There are 9 hidden switches. A switch that is on adds its own fixed numbers to the row, and there is some noise. The rows also spread widely along 11 directions, which tell nothing about the answers.
Some rows, each with its switches (1 for on, 0 for off) after it:
[12 9 18 5 3 11 -1 -5 -11 -1 14 5 -1 7 3 10 -16 -4 -7 10 2 -9 -12 9 21 1 11 -31 -3 17 7 13 6 1]	0 0 1 0 0 1 1 1 0
[-19 -5 14 -25 17 -12 -10 -20 -9 18 -4 -10 -12 9 -5 -6 -16 5 1 2 12 -15 15 5 -8 8 15 16 -4 -1 14 15 -3 14]	0 0 1 0 0 1 1 1 0
[0 7 13 -14 14 6 -9 -6 0 -8 5 -1 -3 -1 -2 -2 -12 5 0 14 10 10 0 3 -12 8 -3 1 1 3 10 -2 -15 5]	0 1 1 0 0 0 0 0 1
[-9 -1 13 -8 4 11 -1 -5 -13 18 -6 0 -18 -4 8 -2 -12 2 -1 -7 1 -22 13 6 2 12 12 -7 -9 23 1 17 2 13]	0 0 1 1 0 1 0 1 1
[7 -4 15 15 5 22 2 -2 -8 2 5 10 5 3 6 1 -7 -3 -12 2 -17 -1 -13 5 19 -1 -5 -16 4 16 -5 7 14 -1]	1 1 0 0 0 1 1 0 1
[-8 -9 11 9 0 11 -11 -5 -3 10 -13 17 2 14 0 0 -1 -5 -6 3 -10 -11 19 -12 13 2 5 -2 11 15 -19 -11 23 -2]	0 0 1 1 0 1 1 1 0
[-1 0 4 0 10 10 -3 2 -14 23 -1 16 -22 -8 7 0 2 3 -2 -7 5 -16 5 11 -1 4 5 -6 -14 16 0 19 2 15]	0 0 0 1 0 1 1 0 1
[-5 -11 9 -2 4 -15 -14 -9 -4 22 5 -2 -7 2 12 5 7 6 9 13 7 -3 9 6 -15 -11 -7 11 -6 -1 1 8 -11 14]	0 0 1 0 0 0 0 0 1
[-5 -7 19 -7 1 15 -7 -8 -9 5 -4 3 -10 -5 7 1 -11 1 -3 -1 -7 -7 7 -3 0 8 9 -4 -3 18 2 1 1 4]	0 1 1 0 1 1 0 0 1
[3 11 14 -1 -6 1 4 -5 -8 23 -1 1 -12 19 15 20 -3 3 13 6 7 -36 12 13 16 -6 4 -11 -16 13 -3 29 3 17]	1 1 1 0 0 1 0 1 1
[-3 9 10 -6 7 -6 -7 -4 -9 7 -1 8 -8 2 0 4 -3 -1 7 9 18 -7 5 1 -9 7 0 3 -15 2 15 13 -9 8]	1 0 1 1 0 0 1 0 0
[-2 2 17 -3 13 16 -9 -2 -8 -8 -11 16 5 4 -17 -6 -13 -12 -9 1 -5 0 -10 -7 7 10 10 2 1 3 3 -11 8 -3]	1 0 1 0 1 1 1 1 0
[4 9 12 6 -2 20 9 4 -12 11 14 7 -3 -13 18 0 -6 18 0 6 11 10 4 9 3 4 -21 -14 -8 12 3 24 -5 8]	1 0 1 0 0 1 1 0 0
[-3 -4 14 -9 12 17 1 -4 -5 16 -3 4 -5 11 0 -4 -3 1 1 -3 -4 -18 13 6 4 1 6 4 3 8 -8 4 8 15]	1 0 0 0 0 1 0 0 1
[4 6 15 11 -12 11 4 1 -16 19 6 8 -9 -3 22 14 2 5 6 5 3 -15 3 11 10 -6 -9 -18 -17 16 0 22 2 13]	0 1 1 0 0 1 1 0 1
[6 7 12 10 -8 -1 -15 7 -6 4 -5 24 -4 -5 7 13 7 -1 10 7 13 -3 9 -12 -6 0 -5 4 -22 8 0 -4 -5 1]	1 0 0 0 0 1 0 0 1
[16 -6 6 23 11 30 -12 16 0 -1 3 34 4 -4 -1 -3 14 -5 -13 5 -14 16 -10 -4 7 -16 -12 -13 14 11 -25 -25 11 1]	0 0 0 0 0 1 0 0 1
[-13 4 6 2 1 20 -1 3 -2 0 -11 -9 6 3 5 1 -16 -1 4 16 -7 -10 10 9 -5 20 -10 3 7 10 -7 5 -1 7]	0 0 1 1 0 1 1 0 1
[15 10 7 0 5 -12 -19 3 0 -2 8 22 -4 12 0 19 6 -4 4 28 17 -4 2 -7 -1 -9 3 -7 -11 1 4 -2 -4 1]	1 0 0 0 0 1 1 0 0
[5 8 13 -1 3 16 4 -3 -1 7 -2 5 0 20 5 6 -2 0 6 7 -1 -15 10 6 11 1 -4 -5 3 7 -11 6 6 9]	1 1 1 0 0 0 0 0 1
[0 -9 9 14 -4 9 -7 -5 -9 14 7 8 0 -4 15 6 2 7 4 12 -4 0 1 5 4 -14 -13 -11 -3 14 -4 11 0 9]	0 0 0 1 1 1 0 1 1
[8 7 16 6 -2 20 -9 3 6 -14 -2 11 7 9 4 7 -13 1 -7 13 -2 2 16 -16 11 18 1 -11 11 18 -12 -12 9 -14]	1 0 1 0 0 1 0 0 0
[-7 -12 21 -5 7 16 9 -14 -19 28 3 5 -8 4 2 -14 1 2 -2 -21 -5 -11 2 10 5 -11 8 -2 0 3 3 9 11 21]	0 0 1 0 0 0 0 0 0
[-9 -16 11 4 -4 15 -6 3 -15 21 -5 15 -9 -23 14 -9 3 7 -4 -9 -4 6 15 -8 -9 6 -10 10 -11 15 -7 -1 5 6]	0 0 0 0 0 1 1 0 1

New rows, each followed by its switches (1 for on, 0 for off):
[13 12 11 -2 7 14 -5 4 -3 -2 4 16 -5 8 1 13 2 -4 6 16 5 -12 -8 8 3 -8 0 -10 -8 5 1 5 -5 12]	1 1 0 0 1 1 0 0 1
[-6 -13 9 16 -5 8 1 -5 -16 28 3 5 -4 -11 19 -2 2 8 -2 -3 -6 0 4 9 4 -4 -18 -7 -7 17 -7 20 5 9]	0 0 1 1 0 0 1 1 1
[1 0 13 15 -8 8 -3 -5 -14 12 6 0 -12 -9 19 15 -8 2 2 6 -5 -12 -11 13 10 -1 -2 -25 -14 25 6 28 -4 9]	0 1 1 1 1 1 0 1 1
[1 5 8 1 6 2 -8 3 -4 10 -3 14 -5 8 1 6 2 -1 1 10 6 -12 5 3 0 1 0 2 -6 3 -4 7 2 8]	1 0 1 0 0 1 1 0 0
[0 -5 10 3 3 15 -1 5 -6 8 6 2 -12 -19 15 -3 -6 8 -8 2 -2 6 4 2 -7 12 -7 -6 -3 20 -1 13 -6 6]	1 0 1 0 0 1 0 0 0
[6 14 9 17 1 20 -8 3 5 -9 -6 10 12 23 -2 12 -9 -6 4 18 -6 -11 4 4 15 7 -1 -16 14 11 -15 -7 10 -2]	0 0 1 1 0 1 0 0 1
[-1 -7 11 8 5 -6 -14 -5 -6 14 4 9 -9 -2 8 6 -3 5 -9 5 1 -1 3 -1 2 4 1 -3 -5 12 1 14 3 -2]	1 0 1 0 0 1 1 0 0
[-3 8 5 -6 8 22 -1 7 3 3 -15 2 -1 10 0 2 -18 0 -5 8 -5 -19 19 4 9 30 1 2 6 20 -19 7 9 -1]	1 0 1 0 0 1 1 1 1
[4 -10 10 21 -2 5 -13 3 -3 -7 4 -4 -3 -22 16 10 -13 -5 -12 10 -20 7 -21 1 -4 16 -4 -10 -6 27 4 10 -7 -10]	1 1 0 0 0 1 0 0 1
[-4 1 11 13 -2 18 -9 -4 -5 2 -6 10 7 4 3 3 -8 2 2 7 -6 0 4 1 9 2 -7 -8 5 13 -8 0 7 0]	0 0 1 1 1 1 0 1 1
[-5 4 11 6 0 14 -2 3 -12 8 -10 9 -1 6 0 5 -4 -15 7 4 -7 -26 -2 8 2 4 7 -3 -9 8 0 4 6 13]	0 0 0 1 0 1 1 0 1
[-1 4 15 8 1 18 3 -1 -8 8 -2 11 -1 0 10 1 -5 9 -3 1 -1 0 6 2 10 6 -12 -6 -4 13 -4 13 6 2]	1 1 1 0 0 1 1 0 1
[-14 -13 20 16 1 15 -5 -19 -9 7 0 4 10 0 8 -7 -12 10 -12 -1 -12 14 2 -6 17 0 -12 -9 11 16 -2 3 17 -7]	0 1 1 1 0 1 1 1 1
[3 17 12 8 -1 35 10 4 -9 3 -2 9 6 10 4 4 -5 4 11 6 -1 -7 -3 18 11 -3 -14 -12 1 3 -8 10 1 17]	0 1 1 0 1 1 0 0 1
[-6 -8 16 -7 11 -6 -16 -15 -2 2 4 -5 0 3 2 1 -18 4 -7 9 0 0 7 -6 -1 14 6 7 -1 9 11 7 0 -7]	1 0 0 0 0 1 1 0 1
[-2 8 9 -13 11 -6 -14 -4 3 0 1 7 -2 10 -5 4 -1 5 10 20 20 1 13 -3 -15 -1 -2 13 -3 -7 7 -1 -12 9]	1 0 0 0 0 1 0 0 0
[3 7 6 -19 13 13 0 2 -2 14 0 6 -13 8 3 -1 1 7 7 7 13 -13 22 10 -9 4 0 4 0 4 -9 5 -6 19]	0 0 1 0 0 0 0 0 1
[-5 -5 20 -1 4 15 0 -13 -10 6 8 -8 -2 -1 7 -2 -16 2 -2 2 -8 -8 0 6 5 3 6 -14 2 17 11 11 3 8]	0 0 0 1 0 1 0 0 1
[-2 -1 10 8 14 -2 -9 -7 -8 15 -4 5 -3 7 -5 2 -1 -5 4 -2 -3 -8 -18 19 -1 -3 0 6 -8 -4 7 16 -5 11]	1 0 1 0 1 0 0 0 1
[-1 5 14 -22 17 10 0 -7 3 10 2 -6 -3 30 -4 4 -4 -3 9 20 4 -28 13 11 1 -9 9 3 9 -4 -4 3 0 22]	1 0 1 0 0 1 0 0 1
[-3 -5 5 3 18 -5 -11 -12 -2 20 7 3 -13 5 9 0 -3 18 -6 5 5 4 1 14 5 -6 -6 -5 3 10 -4 22 -3 9]	0 1 1 0 0 1 0 1 1
[0 -13 4 -1 12 3 -6 0 -1 15 9 -8 -9 1 12 5 -3 1 -8 20 -11 -9 -2 13 -3 -1 -3 -4 8 12 -7 17 -2 11]	1 0 1 0 0 1 1 0 0
[6 10 22 -29 19 11 -11 -12 -1 -2 13 20 -9 11 -7 -6 -4 16 1 11 29 7 29 -15 -1 -7 9 -5 4 2 7 -16 -3 8]	0 0 1 0 0 1 0 0 1
[-6 -1 10 -12 20 9 -12 -10 -9 13 -5 28 -8 14 -12 -8 8 2 1 -1 12 -5 13 -3 -1 -12 9 6 3 -5 0 -7 11 14]	0 0 0 1 1 1 1 0 0
[4 7 7 7 25 7 -10 -10 -7 20 1 41 -16 19 -7 -3 9 10 -9 -14 13 -5 7 5 23 -11 8 -13 1 7 -7 9 21 6]	0 1 0 1 0 1 1 0 1
[-10 -2 16 1 0 17 2 -11 -13 19 -6 11 8 16 0 -5 -1 8 5 -1 1 -5 13 4 13 -9 -7 3 4 -4 -8 5 15 12]	0 0 1 0 1 1 1 1 0
[10 7 9 -8 15 24 2 7 -2 7 -7 19 2 24 -12 0 4 -14 1 5 -3 -22 7 5 10 -4 6 1 5 0 -16 -9 15 13]	1 0 0 0 0 0 1 0 1
[-9 -16 12 15 3 5 -13 -4 -14 19 -5 24 -12 -12 7 -7 5 1 -12 -12 -7 2 3 -9 1 -1 2 -3 -4 17 -3 0 14 2]	0 0 1 1 0 1 1 0 0
[-14 -4 15 13 3 10 -11 -10 -4 1 -13 8 13 5 -6 -9 -13 2 -5 -7 -7 9 5 -6 5 12 -2 9 10 4 -7 -9 12 -6]	0 0 1 0 0 1 0 1 0
[-13 -8 9 1 14 -6 -20 -11 0 11 -11 3 -1 10 -7 -4 -6 1 -2 2 -1 -3 5 1 -2 4 4 14 5 0 -5 -3 2 3]	0 0 1 0 0 1 0 1 1
[7 11 11 11 4 13 -9 0 -9 1 2 30 -6 -2 2 4 4 9 1 -1 13 11 -3 0 6 -6 -6 -12 -6 6 -1 2 1 4]	0 1 1 0 1 1 0 0 0
[5 -9 12 7 -5 28 6 7 -6 18 -3 10 5 8 10 4 14 -7 8 10 -17 -14 4 6 4 -18 -15 -1 4 4 -22 -4 7 19]	1 0 1 0 1 0 0 0 1
[-4 -3 18 10 -12 18 -6 2 -13 -2 -11 7 14 0 0 6 -2 -20 12 8 -17 -12 -12 -2 -5 -6 1 5 -9 0 2 -16 1 10]	0 0 0 0 1 1 0 0 1
[11 -5 18 8 5 15 -13 1 3 -10 2 14 6 12 -3 7 -3 -15 -11 16 -15 -4 -5 -13 10 -3 11 -13 13 13 -10 -22 13 -5]	1 0 1 0 0 1 0 0 0
[-2 -15 14 1 3 8 -9 -5 -3 11 -5 6 -1 5 6 2 -9 -3 -11 3 -13 -12 16 -10 12 9 6 0 2 21 -14 0 17 -7]	1 0 0 0 0 1 1 1 1
[-4 -3 18 5 -6 4 -5 -12 -9 22 -4 10 1 18 7 6 2 2 10 -4 -1 -19 18 -2 11 -8 6 1 -4 4 -6 2 15 8]	0 0 0 0 0 1 0 0 1
[-5 -3 1 -5 15 0 -15 -2 10 -8 -5 -6 0 7 -1 2 -13 -1 -7 21 -5 2 2 2 -7 15 -3 9 14 10 -8 1 -5 -2]	1 1 0 0 0 1 0 1 0
[5 11 17 9 -3 -1 -8 -9 -9 0 6 10 5 6 2 5 -7 4 6 5 13 6 -2 0 3 1 -2 -8 -8 1 12 3 -2 -1]	0 0 1 0 0 0 0 0 0
[-2 -8 13 5 6 0 -12 -6 -6 12 5 -1 -9 -3 9 4 -6 1 -3 6 -5 -6 -4 8 -3 0 4 -5 -4 12 4 9 -4 7]	0 0 1 0 0 1 0 0 1
[5 11 10 3 2 15 -6 3 -1 -6 0 1 3 5 2 8 -14 -3 4 13 0 -8 -1 8 1 12 2 -8 -1 10 -1 2 -3 3]	0 0 0 0 0 1 0 0 1
[0 7 26 1 -2 11 -8 -15 -7 -1 5 12 10 14 1 2 -10 10 5 5 11 5 18 -13 12 -2 1 -8 2 4 5 -9 8 -4]	0 0 1 0 0 1 0 0 1
[11 -4 -2 -1 8 21 2 14 5 12 3 4 -10 4 10 6 1 -1 -6 14 -9 -16 10 11 4 1 -5 -8 11 21 -27 8 6 14]	1 0 0 0 0 1 0 1 0
[0 1 8 -2 20 4 -13 -5 -2 9 -4 29 1 10 -10 -6 11 11 0 7 13 17 6 -2 1 -13 -20 15 2 -10 -9 -5 2 6]	1 1 1 0 1 0 1 1 1
[6 1 14 -7 6 6 -1 -9 -6 14 11 2 -5 10 7 2 -7 10 1 7 10 -5 12 7 9 -2 -1 -12 1 11 -2 11 0 8]	0 0 1 0 0 0 0 1 1
[-2 0 25 3 -5 11 -7 -10 -11 7 3 13 3 1 7 1 -3 9 4 0 7 3 15 -11 6 -6 -1 -5 -6 7 4 -6 4 2]	0 0 1 0 0 1 0 0 1
[-6 6 11 6 0 7 -4 -4 -13 10 -9 19 -8 -3 5 -1 -8 6 -2 -15 8 -3 10 -1 6 17 2 1 -11 12 1 11 10 -2]	0 1 0 0 0 1 1 0 0
[-2 0 15 -4 -1 8 6 -6 -14 18 -3 0 -18 0 10 2 -6 -3 1 -13 -2 -24 2 12 3 10 13 -8 -10 17 3 20 3 14]	0 1 1 0 0 0 0 0 0
[12 20 -2 -3 13 7 -14 10 10 -14 5 4 3 8 -3 12 -13 4 4 32 15 4 1 11 -6 12 -8 -6 4 7 -6 1 -16 2]	0 0 0 0 0 1 0 1 1
[-11 -4 24 4 -5 -13 -14 -26 -12 8 7 1 10 10 5 5 -12 7 4 5 8 4 9 -8 4 -1 4 3 -6 -2 19 5 6 -6]	0 0 0 0 0 1 1 0 0
[0 15 12 -3 -9 19 0 14 -13 10 -13 23 -6 -5 5 5 4 -1 13 3 16 -14 17 -3 -6 6 -5 3 -22 5 -5 -3 -2 14]	0 0 1 0 0 1 1 0 1
[2 15 1 -14 12 6 5 4 -4 18 2 -2 -11 3 5 2 -1 11 15 7 20 -12 10 24 -14 7 -12 10 -13 -1 2 27 -18 23]	1 0 0 0 0 0 0 0 1
[0 -3 10 6 9 -3 -17 -7 -2 6 -2 12 -4 3 2 4 -11 5 -9 2 1 -1 8 -4 6 15 5 2 -5 13 0 8 7 -10]	1 0 0 0 0 1 1 0 1
[-1 4 9 -17 12 7 -3 -4 -6 15 4 1 -10 8 5 2 -7 8 4 9 12 -15 18 11 -2 5 4 0 -3 7 0 15 -2 15]	0 0 0 0 0 1 1 0 1
[4 -9 25 32 -16 11 -5 -13 -10 3 13 3 21 0 16 6 -7 6 -2 4 -13 18 -7 -5 15 -7 -17 -16 2 10 1 -1 9 -12]	0 0 1 0 0 0 0 0 1
[7 5 9 0 3 17 -6 -1 -3 4 7 5 -6 4 8 9 -11 7 0 8 1 -7 8 8 6 9 4 -12 0 17 -5 11 1 3]	0 0 0 0 1 1 0 0 1
[-6 0 9 -21 21 -13 -16 -11 -7 21 -2 19 -25 13 -6 -1 6 2 2 5 21 -17 18 -1 -8 -9 19 4 -6 0 7 4 1 19]	0 0 1 1 0 1 1 0 0
[-6 -15 25 5 2 8 -12 -16 -11 4 8 6 -1 -9 9 -3 -12 5 -12 2 -7 8 4 -14 6 3 5 -13 1 21 10 -1 9 -7]	0 0 1 1 0 1 1 0 1
[4 0 0 17 -7 -10 -8 -2 -5 32 -4 3 -13 12 20 18 1 5 7 -4 -2 -27 13 18 10 10 2 -3 -13 18 -15 31 6 4]	0 0 0 0 0 0 0 0 1
[1 9 -1 -8 7 9 1 3 0 8 -3 4 -7 7 3 1 -2 6 5 7 10 -6 11 14 -5 8 -7 5 3 6 -10 10 -4 14]	0 1 0 0 0 0 0 1 0
[-15 -5 20 -11 5 -6 -8 -18 -11 21 1 3 -9 -5 10 -5 -11 23 0 -6 17 4 28 -9 -3 12 -3 13 -13 8 12 19 -1 0]	1 0 1 0 0 1 1 0 1
[6 -1 4 6 8 0 -6 1 -3 7 3 6 -8 0 5 5 2 -2 -3 5 -2 -3 -9 10 -4 3 -4 -1 -3 9 -2 13 -4 7]	1 1 0 0 0 0 0 0 0
[-2 -4 19 -17 8 4 -10 -11 -10 18 -4 19 -16 9 0 -1 -2 4 -2 -9 10 -18 29 -10 7 4 21 1 -8 13 -2 -1 14 5]	0 0 0 0 0 1 1 0 1
[4 4 4 -11 7 2 -2 1 -10 36 6 22 -31 1 16 4 11 21 2 -3 25 -14 31 7 1 -4 1 -6 -12 14 -9 24 2 19]	0 0 1 0 0 1 1 0 0
[6 -5 5 -10 23 6 -5 -4 -5 23 12 9 -13 12 3 3 5 8 -1 13 4 -11 3 17 4 -14 0 -2 0 3 -4 20 -1 18]	1 0 0 0 1 1 1 0 1
[-12 8 14 -1 1 2 -7 -7 -8 8 -14 -4 -1 12 -2 5 -15 -5 9 -2 1 -24 6 9 -1 16 12 8 -9 3 5 8 0 8]	0 0 1 0 0 1 0 0 1
[-2 -8 9 -9 13 -5 -4 -17 -11 25 10 9 -19 5 10 1 4 13 -2 1 10 -7 10 7 3 -7 0 -4 -6 9 8 28 3 11]	1 1 0 1 1 0 1 0 0
[-9 -8 15 -7 17 4 -9 -18 1 3 7 -3 1 10 -1 -8 -12 10 -9 12 1 8 11 -5 3 0 -1 -2 17 9 2 3 5 2]	1 0 1 1 0 1 0 1 0
[11 14 16 3 -8 35 9 8 -5 -2 2 12 5 8 7 6 -5 1 4 8 1 -10 14 0 13 3 -2 -20 6 14 -14 -5 9 7]	0 0 1 0 0 1 0 0 0
[2 -7 10 0 6 23 4 4 -6 17 3 3 -7 -2 10 -6 0 3 -2 -1 -9 -5 5 12 0 0 -7 -6 5 13 -13 6 2 15]	0 0 1 0 0 0 0 0 1
[-3 2 12 3 8 11 -4 -4 -8 -3 2 -2 1 -12 4 -5 -19 6 -8 4 0 16 -9 7 0 19 -11 -3 -2 13 7 12 -7 -4]	0 1 1 0 0 0 1 1 1
